Every row belongs to one group in each of 4 separate groupings. Each group adds its own fixed numbers to the row, and there is some noise. The rows also spread widely along 12 directions, which tell nothing about the answers.
Some rows, each with its group in each grouping after it:
[  4 -42 -21 -18  11 -21  12 -17 -45 -15   1   2 -10  25  18  13 -21 -55
  30  23  11  21   9 -10 -18  24 -37 -27  53  18 -24]
J_514 (3) J_631 J
[-23  26  33  28 -11 -20  14   4 -15   1 -11 -18 -20  30   4 -53 -26 -25
   7   6  -7 -12  19  -7  -7  14 -10 -36   2  -2 -15]
J_514 (2) J_890 K
[ 10   4 -46  16 -49  39 -52 -22  22  28 -17  30 -16 -18   6  13  52 -67
  27 -20  51  -1  -4  30  12 -50  26 -23  27  -5 -11]
J_843 (0) J_330 J
[-15   5  35  -7  16  -1  10 -11 -27 -22 -13 -28 -25  -7  29 -54 -59  12
  24  23  21   5  44 -11  -6  23 -30  -5  14  39 -44]
J_843 (4) J_631 Z
[-24 -31 -26  43  38  -5 -33   2   8  -2  34 -13  37  31  -3  -1 -46  11
  25  20 -22  63  15 -34  26  21  -7 -11  45 -54 -31]
J_324 (1) J_330 Z
[  1  -2  26  -3  44   0  20  17  35 -10   3 -33  33 -63   7 -22 -20  70
 -13   9   6  27  15   1 -18  13 -34  31 -21  -7  -6]
J_324 (2) J_890 K
[ -2  12 -14  35  10   9 -16 -23  57   9  -8   0   6  -3  20  -8   3   7
  28  -9  24  24  50  34   8   4  11  13  -1 -12   4]
J_843 (3) J_890 Z
[ -4 -26 -41  19  26 -10  -2 -13   8   0  37  14  11   9 -30   4  18 -26
  31  -9   5  30  29  -4 -12  53 -23 -45  14 -22   3]
J_843 (4) J_631 K
[ -7 -12  45 -47  59  -3  30 -11  36  25  -5  10  30 -32 -13   3  71   1
   3 -21   1  -9  26  -6  12  39 -34  56  35  -1  22]
J_324 (5) J_330 K
[ 32  15 -48   1 -56   1  25  -9  21  -6 -48  -9  -1 -38  16  11  27 -37
  14 -11  31   8 -27  26 -52 -35 -19 -13 -20  16  -5]
J_514 (0) J_890 J
[ -9   8  -8  35  41 -34  26 -25  -6 -45  -8   1  -3  27  29   5 -18 -26
   1  33  37  36  22  54 -18   6 -11 -24   8  25  -1]
J_843 (5) J_890 Z
[-39  -2  13   5  66 -16  -7 -27   6 -27  -9  31  -8   9  12 -13  -6 -47
  50 -14  60  14  21   5   7   4  10  11  34  -3 -12]
J_514 (1) J_890 Z
[ 12  22  19  23 -34  -6  14   3  19   8 -44 -17  10 -65   5 -14   5 -10
  -8  -7   9  -5   5  15 -52 -41 -14  18 -18  10   6]
J_843 (1) J_631 Z
[ 23  -8  31 -10  39  -9  -1  -3  31  35 -10 -28  20 -62   7  -7 -13  25
  -2 -26   8  19  62 -30 -18  14 -33  57   9   6   9]
J_843 (1) J_890 J
[-25 -18 -18  21 -32   1 -11   6   5 -18 -16  13   3  10  -6 -12  13 -33
  48  -1   3   6 -36 -23 -11 -12   6 -25  14 -37 -22]
J_843 (0) J_330 Z
[-24  14   3  25  21 -33  22 -13  -3 -44 -41  17  10  21  29   2   1 -43
  12  27  40  18 -34  46  -8 -44  13   6  25  -1 -10]
J_843 (1) J_890 Z
[ -6 -21  29 -21  34   0  -3  -3  57  42   5  33  29 -44 -21  10  66 -15
  30 -53  12  -7  26 -26   1  24   0  50  18 -40  36]
J_324 (2) J_890 J
[-14  -1  17  43  36 -22 -24   1 -23  10  18  -1  16  13   1   3 -18 -23
 -40  40   6  27  10  35   6 -29   2 -26  52 -13  -5]
J_843 (1) J_631 K
[-67  28  53  16  40  -3 -10   5  18 -17 -32   2  24   8   0 -45  -6  20
   3  18  10   0 -36 -16  33 -34  17  20  33 -36 -35]
J_843 (4) J_330 Z
[-15  12  15  23  39 -21   3 -17   9  13  19  15  11 -50 -51  16  44 -60
 -47 -25  16   0  30  -1 -41   3 -35 -34  24  17  26]
J_324 (2) J_631 Z
[ -9  33 -13  35 -10  20 -21 -20  45  18   5   8   6 -47 -31  -2  50 -25
 -33 -18  25  -2  28  36 -10 -20 -13 -36   2   9   2]
J_843 (2) J_631 Z
[-13 -19  -5  16   6  10 -47   5  -4 -19  -4  22  -2 -57  11  -6 -24 -18
  40   0  56  17 -20  -2 -20 -43  24  -5  11  -8 -20]
J_843 (4) J_890 Z
[  1   1  37 -63 -25 -12  25  -1 -36  22 -44  -5 -11 -31  -7 -16  31 -70
  17 -15   9 -41 -26 -41 -14 -24 -29  21  55  31 -19]
J_514 (4) J_890 K
[  3 -12 -18 -24 -25  14  24  -7  38  -3 -21  14  10 -14   6 -15  51   2
  50 -13  20  -8  -3  29   0  20  -7  10  -5 -19  -3]
J_514 (1) J_890 K
[-10 -18   3 -34 -29  14  -9  10  -6  17 -29  -9  21 -13   7 -24 -13  -6
  49   0 -12   6 -44 -64  12 -11 -13  28  43 -31 -50]
J_324 (4) J_631 J
[  0  -1  54 -25  -9 -34  36   4 -38  34 -20 -28  -7  23   1 -28  -9 -40
  11   1 -35 -23  27 -44  -5  27 -32  12  48  14  -3]
J_514 (4) J_890 K
[ 16 -78   6 -19  10 -13   0  10  -3  11  43  32  16 -51 -35  36  55 -21
  16 -17  -4  -6  25 -13 -42  48 -28 -22  28  -7  35]
J_843 (4) J_890 Z
[ 17 -40   2  20  13  -7  -2  -8   3  10  28 -10  -1  -6   8   6  -6  -1
  15   2  -8  23  82   9 -13  47 -25  -9  14   7  15]
J_843 (1) J_330 Z
[-41  38  26  47  60 -30   7 -18  17 -17  -4  -6  11  22  -8 -23 -14  -7
 -38  15  21  21  27  29   3  -3  -9 -25  22   3  -4]
J_514 (1) J_890 Z
[ 27  14 -43  22 -66  -4  14  -4  14  -3 -37 -29  11 -23  12   3   1 -23
  15   6  -5  17 -20   7 -39 -30 -24 -15  -7   9 -19]
J_843 (5) J_890 Z
[ -8 -17  32   6  55 -18  -7   7 -12  -5  -7 -39  35 -12  22   3 -57  20
 -14  34 -10  45  11 -19   3 -25 -22  47  49  -9 -24]
J_514 (1) J_330 Z
[ 15 -39  39  -9   5   6  -2  17  31  35  -5  -8  24 -39  17  -9  -5  39
  41 -11 -16  11  41 -27 -17  23  -6  61   0 -40  18]
J_843 (0) J_631 J

New rows, each followed by its group in each grouping:
[ -4 -41  -1  28  55 -32 -12  14 -20   3  46 -23  48   5 -14  37 -37   0
 -40  40 -34  57   9 -24   1   7 -34 -15  68 -23  -9]
J_324 (2) J_890 Z
[-24 -15  14   8   3 -14 -27  11  27  29 -20  27  35 -27 -26  10  47 -37
  16 -26  -6  -6 -44 -45  -7 -30  10  16  37 -60   9]
J_843 (3) J_330 J
[  3 -35   1  10  -9   4 -14  10  42  26   6  25  42 -56 -16  34  50 -27
  38 -24  -2   7  -3   1 -30 -19  12  33  10 -58  37]
J_514 (2) J_631 Z
[-25 -37  29  13  39 -11  29  -4  27 -16  37  28  12  12 -24  -3  50  22
  -6  12  -7  -3  47  37 -14  76 -25 -41   8 -17  30]
J_843 (0) J_631 Z
[ -2 -68  35   3  51  -8  -7  19   0 -23  21   7  17 -40  32  -1 -41  39
  53  14  12  31  36   2 -30  27   0  36  -4 -30  13]
J_514 (1) J_330 Z
[-44 -22  20   9  89 -23  17  -6  -7 -52  22  27  26   2   1  13   1  -6
 -18  40  35  33 -15  38  -4   4 -13 -15  41  -6  -6]
J_324 (2) J_631 Z
[ 22 -11 -22 -43   5  -2  24 -24  37  27  -9   4  24 -33 -25  35  84 -37
  -6 -33   8   0  15 -12  -1  15 -51  18  43  13   7]
J_843 (2) J_890 J
[  1 -29 -50   2 -24   0  23  -8   4 -29  -7   3  12  51  35   3   1  -9
  52  38   3  35 -20  29  10  20 -12 -21  19 -25 -31]
J_843 (2) J_631 J
[ 31 -37  -9  -6  20   0  -2 -15   6  10  24   4  -7 -15  27  19   2  -7
  17   2  27  24  69  32  -7  35 -18   0  14  21  15]
J_843 (2) J_890 J
[  0  -8  22  24 -40   3  -5  11   5  39  28 -17   0 -32 -46  -8  39 -15
 -44 -12 -39 -27  39 -10 -29  21 -40 -63  12   1  14]
J_514 (2) J_330 Z
[-59 -46  39   8  39  -7 -17  14  -4 -20  16  30  22  23   1 -35 -28  11
  66  13  -6  13 -11 -43  18  33  14   9  42 -67 -28]
J_324 (1) J_631 Z
[-20 -14 -22 -15 -18   9   3   7  27  -6 -25  10  19 -10  -9 -17  25 -14
  55 -23   3   9 -51 -56  -4   4 -11   3  13 -46 -32]
J_324 (0) J_330 J
[ 10  -5  20 -14 -33  11  14  16   7   5 -40 -21   9 -44  29 -31  -5  18
  29   6   4  -7 -13   6 -20 -26 -10  37  -9 -11 -15]
J_514 (1) J_330 K
[  3   1  69   1 -28  10 -17  14  -6  56 -13 -17  15 -46   5 -16   1   3
 -27  12 -21 -24  22   2   1 -35   3  31  41   2   4]
J_324 (4) J_631 Z
[-10   4   2  20  -7  19 -34  12  23  35   4 -38  12 -14 -13 -40 -35  23
  29 -15 -26  21  23 -62   8   5 -17   5  10 -43 -32]
J_514 (0) J_330 K
[ -9 -21  45  12  39 -21 -17  -5 -38   5  26  36 -21  -4  10  19  21 -57
 -30  23  45 -11  34  63  -2 -13  14 -29  49  28  28]
J_843 (2) J_890 K
[ 15 -23  32   5 -39  16 -29  23  12  58   2 -21  18 -38   5 -26 -13  23
  29  -6 -31  -3  38 -24   2  -2  -1  37  19 -38  -3]
J_843 (1) J_631 K
[ -6  13  62   7 -26 -16  23  -2  -1  41 -11  -6   1   7 -17  -1  63 -42
 -52   3 -34 -42  36  15   3  -1 -22 -13  47  18  26]
J_843 (2) J_330 Z
[ -5 -48  -8 -19  40  23 -13  10  19 -29  32  29  18 -85 -13   8  33  39
   8   7  46  13 -15  32 -29  13 -15 -19 -11 -12   7]
J_514 (4) J_330 K
[ -6  -9 -35  16  33   1 -30 -16  11  -5  20 -26  12 -12 -10   1 -32   5
  -7   9   7  45  29 -22   8   8 -39 -26  41   7 -42]
J_843 (3) J_890 Z
[ -9 -14   2  18 -19 -19  28   4  -3 -10   2  -9  18  -2 -25  -8  22  -8
 -19  16 -25  -1  -3   2 -30  20 -43 -45  18  -5  -7]
J_843 (1) J_631 Z
[  2   0 -40  13 -23  13 -46 -10  -3  -4 -22   1 -18 -52  12 -15 -44 -57
  81 -31  48  22  -6 -43 -31 -43  11   2   2   1 -36]
J_514 (4) J_890 Z
[ -6 -16 -28  -6  24   7  23   0  -3 -52  18  -8   8 -15   5 -15 -10  46
 -13  41  31  29 -17  44  -5  29 -35 -51  -1  19 -34]
J_324 (4) J_890 K
[-16 -26   2 -11  10 -25  58   2   0 -54 -20   2  -3  17  19 -41  -3   7
  68   5   9  10  -4  -4 -28  61 -29  -8 -28 -12 -14]
J_843 (1) J_330 K
[  3 -34 -13 -25 -16  18  17  -1   5   6  34   7   7 -18 -36  -3  67  14
 -25   9 -10 -16   7  20   2  58 -44 -63  20  10  -3]
J_324 (4) J_330 K
[-34 -27  63  -6  56  -5 -26   3 -28  12  40  -4 -10 -22 -34 -25 -12  -5
 -19  -3  -9  -9  55 -51  -3  43 -42 -34  55  13 -13]
J_514 (5) J_330 Z
[-19 -13 -11 -17   6  23 -15  -1  38   0  -4   6  35 -39 -18  10  36  22
 -11   6  12   7 -37   0  19 -19 -20   2  47 -19 -30]
J_324 (3) J_890 Z
[-45  -8 -21 -16  -8  18 -13 -24 -19 -36 -14  33 -10  26  12 -18  14 -50
  34  25  48   0 -43  25  33 -20   4 -34  65   5 -60]
J_324 (1) J_631 Z
[ -5  -2 -40  -7  69 -17  40 -35  32 -40  -5   9  20  13  11  10  19  -2
   8   2  45  46  13  33   1  44 -36  -7  11  12 -10]
J_324 (1) J_890 J
[-17  20 -11  -7   1  28   8 -24   9 -36 -27  -3 -11 -10  35 -26   1  10
  -4  31  53  10  -1  60  21 -20 -13 -12  16  39 -47]
J_324 (1) J_330 Z
[-13   5   8   2 -18  21 -17   8  32  35  -8 -22  53 -14 -14  13  31  11
 -37  25 -33   9 -23   9  33 -48 -13  19  63 -37 -22]
J_514 (2) J_631 Z
[-23  19  66  27  30  -5 -48  -1 -37  10 -20 -20 -24 -37  27 -42 -75 -23
   5   9  35   7  34 -27  -6 -54  14  18  30  26 -27]
J_843 (4) J_330 Z
[  5 -32  22   4   3   2 -24  22  21  12   3  -9  27 -75  -2  -4 -16  28
  25  -7  -4  14   7 -38 -32  -8 -14  31   3 -24  -2]
J_843 (5) J_890 Z
[ 37  28 -23   7 -39  43 -29 -24  35  45 -14 -24 -12 -62  11  -7  29 -12
 -17 -17  36   0  59  56   0 -33 -11   2  -1  34  -1]
J_514 (1) J_330 K
[-13  11  22 -11   0  14  16 -30  12  -5 -22  16 -34  12  33 -42  13 -20
  49  -7  42 -17  48  37   0  37  -5  -7  -6  23  -7]
J_514 (5) J_631 J
[-21   8  30   1  69 -41  33 -17 -24 -42 -14 -14 -12  -6   9 -23 -50 -26
  14   6  37  22  26 -19 -37  18 -33  -1   9  37 -14]
J_514 (4) J_890 Z
[-43 -22  56  -9  30 -36  18  22 -17  -6  -1   5  20  34  -9 -34   0   3
  10  19 -22  -9 -20 -35  19  24 -15   0  52 -37 -20]
J_843 (1) J_890 K
[-12 -44  25 -12  29 -17  -7  28 -15 -15  -5  10  33 -49   0   7  -6  11
  11  14   7  18 -51 -36 -29 -20  -8  18  25 -35  -6]
J_843 (4) J_330 J
[-21 -24   0  -9  37  -7  28   3   3 -38   8 -28  16 -10 -17 -17 -17  36
   0  19 -11  29   1 -36 -19  42 -61 -25   9  -2 -35]
J_514 (0) J_330 Z
[  9 -13 -13 -44 -47  36   0 -13  41  20 -24   1   3 -45  -6 -16  51  -1
  55 -32  13 -20  12 -21  10  16 -20  23  16   5 -24]
J_843 (4) J_890 Z
[  7  24  28  25  21 -58  29 -22 -28  20 -32 -14  10  41  11  34  13 -91
 -46  26 -10  12  18  27  -8 -37 -16   8  76  35  20]
J_843 (5) J_890 Z
[ 11 -25  -7 -12  13  -1  -3  13  -4  17  38 -22  28 -51 -49  13  21  20
 -58  10 -19   8   4 -12 -19  19 -56 -48  36   4  -6]
J_514 (4) J_890 K
[ 17   4  28 -29  26 -14  17 -30  11  13 -36  23 -27 -60  17  -7  29 -58
  46 -53  68 -18  56  -2 -41  11  -8  43  -9  42  30]
J_843 (4) J_890 J
[-20   6   2  50 -12  -2 -12   9  21   0  12   8  21 -10 -13  -8  10  12
 -21  14  -3   7  -8  30 -11 -10  15 -41   2 -28   5]
J_324 (4) J_890 Z
[  11  -51   33   10   17  -31  -30   -1  -40   36   16   28   -2  -30
   -8   46   26 -102   13  -12    5   -3   28  -19  -36  -21    0    8
   65    7   40]
J_843 (5) J_330 Z
[ 23 -50  56 -36 -29 -19  51  21  -8  13  -4  -5   7 -47 -10  12  42   3
  -6  -1 -32 -35  19  -9 -57  35 -47   5  11  11  33]
J_514 (0) J_890 Z
[-14 -33  62 -13  -5 -18 -18  28 -28  26   2 -14  13 -50 -26 -19 -14  -6
  -9  -5 -30 -20   2 -76 -20  -5 -32   5  54  -7 -20]
J_843 (1) J_890 Z
[-13 -17  42 -16  28 -16   9  12 -26 -20 -25 -40  10   4  50 -27 -86  15
  43  33  -4  32   3 -41   3 -15 -16  55  37  -2 -45]
J_514 (2) J_890 Z
[-51  26  81  -7  79  -8  -3 -27  -6   3 -10  15 -13   7   1 -28  12 -29
 -20   2  40 -20  43  16  27  -1   2  13  54  31  -2]
J_514 (4) J_330 Z
[-23   3  56 -18  45 -31  27  -2  -7  20 -12 -28  32  17 -20   3  22 -25
 -41  11 -40   2  12 -45  22   2 -50  28  83   2 -13]
J_843 (2) J_330 Z
[-21   9  46  20  47 -25 -26  -5 -18  -8 -31  -1  -6 -10  44 -17 -61 -35
  37   9  41  24  15 -12  -6 -46  25  50  33   4 -16]
J_843 (5) J_890 Z
[-35  35   8   0  11   2  18 -11  18 -47 -59  -4 -17   8  50 -62 -36   8
  65  10  57   7 -25  23   5 -20  14  21 -22  -3 -43]
J_514 (3) J_890 K
[-21   6  49  -4  24 -26  25  10  15  -6 -34  23   8 -41  -6 -22  24 -18
  13 -26  27 -17 -26 -23 -41  -6  -4  20  -4 -14  15]
J_324 (0) J_890 J
[-52   6  33 -12  24  12   4  -8  38 -17 -11   4   1   4  -5 -60   3  29
  55 -15   9  -8   9 -35  17  40 -11   6   7 -24 -35]
J_514 (5) J_890 Z
[-16 -14  46   7  64 -29  -7 -16 -31   0  -4  20 -19   3  29 -14 -37 -54
  41  -3  47  11  45   0 -20   8  14  19  27   8  15]
J_514 (4) J_631 J
[ 17 -30  40  -2  25 -11   0  -3 -21  24  19 -11 -19  -5  24 -14 -34   4
  14   4   6   6  82  -1 -16  48 -16  -4  14  20  15]
J_514 (4) J_890 J
[-10   6   8 -14 -18  -7  47  -5  25 -11 -30 -21   8  17  -1 -26  23  15
  13   6 -16  -5   7 -10   0  30 -40  -1  13   5 -23]
J_843 (0) J_890 Z
[ -3 -31  32   7  33  -1 -55  18 -11  34  25   3  25 -72 -28  19   9 -10
 -39  -4   2  11  -4 -38 -20 -31 -18  -5  52 -16   2]
J_843 (5) J_330 J
[ 14  20  44  21  15 -22  22 -25  11  30 -25   0 -24 -27  22 -34 -11 -39
  29 -40  28  -6  94   7 -44  34  -8  28 -26  25  35]
J_324 (1) J_631 J
[ -4 -24  64 -11 -21  14  -9  19 -11  33  11  -6 -16 -28  -1 -41   7  30
  -9   2 -18 -37  43  -8  -9  35 -14 -24   8   1   5]
J_514 (4) J_330 J
[  9 -66  17 -36   3 -31  21  17 -30   8  27   3  24 -33 -38  39  41 -38
 -18   2 -33  -6  -9 -47 -35  25 -63 -19  67   4   5]
J_843 (2) J_890 Z
[ 36  19 -12  39 -22   3 -22 -28  14  56  -4 -18  -8 -35  -4  21  11 -59
 -21 -19  12  15  81  24 -26 -26 -16  -2  19  32  22]
J_843 (0) J_631 Z
[-24  -8  -8   0  32  -3   4   6  37 -11 -13 -12  64  20   5  13  -3  31
  17  30 -17  42 -42  -4  37 -21   1  43  49 -57 -25]
J_514 (4) J_890 Z
[ -4  14  14  29 -14  -2 -10  -9 -19   9   3   8 -19   1  10 -19   8 -30
 -15  24  24  -5  22  56  -6 -11   8 -44  14  16   3]
J_843 (4) J_631 K
[  6 -32   9  -5 -22  14  10  21  10  -4  16 -31  23 -14   6 -14 -16  70
  -8  36 -30   9  13  11  -1  29 -31 -20  12 -11 -22]
J_514 (4) J_890 Z
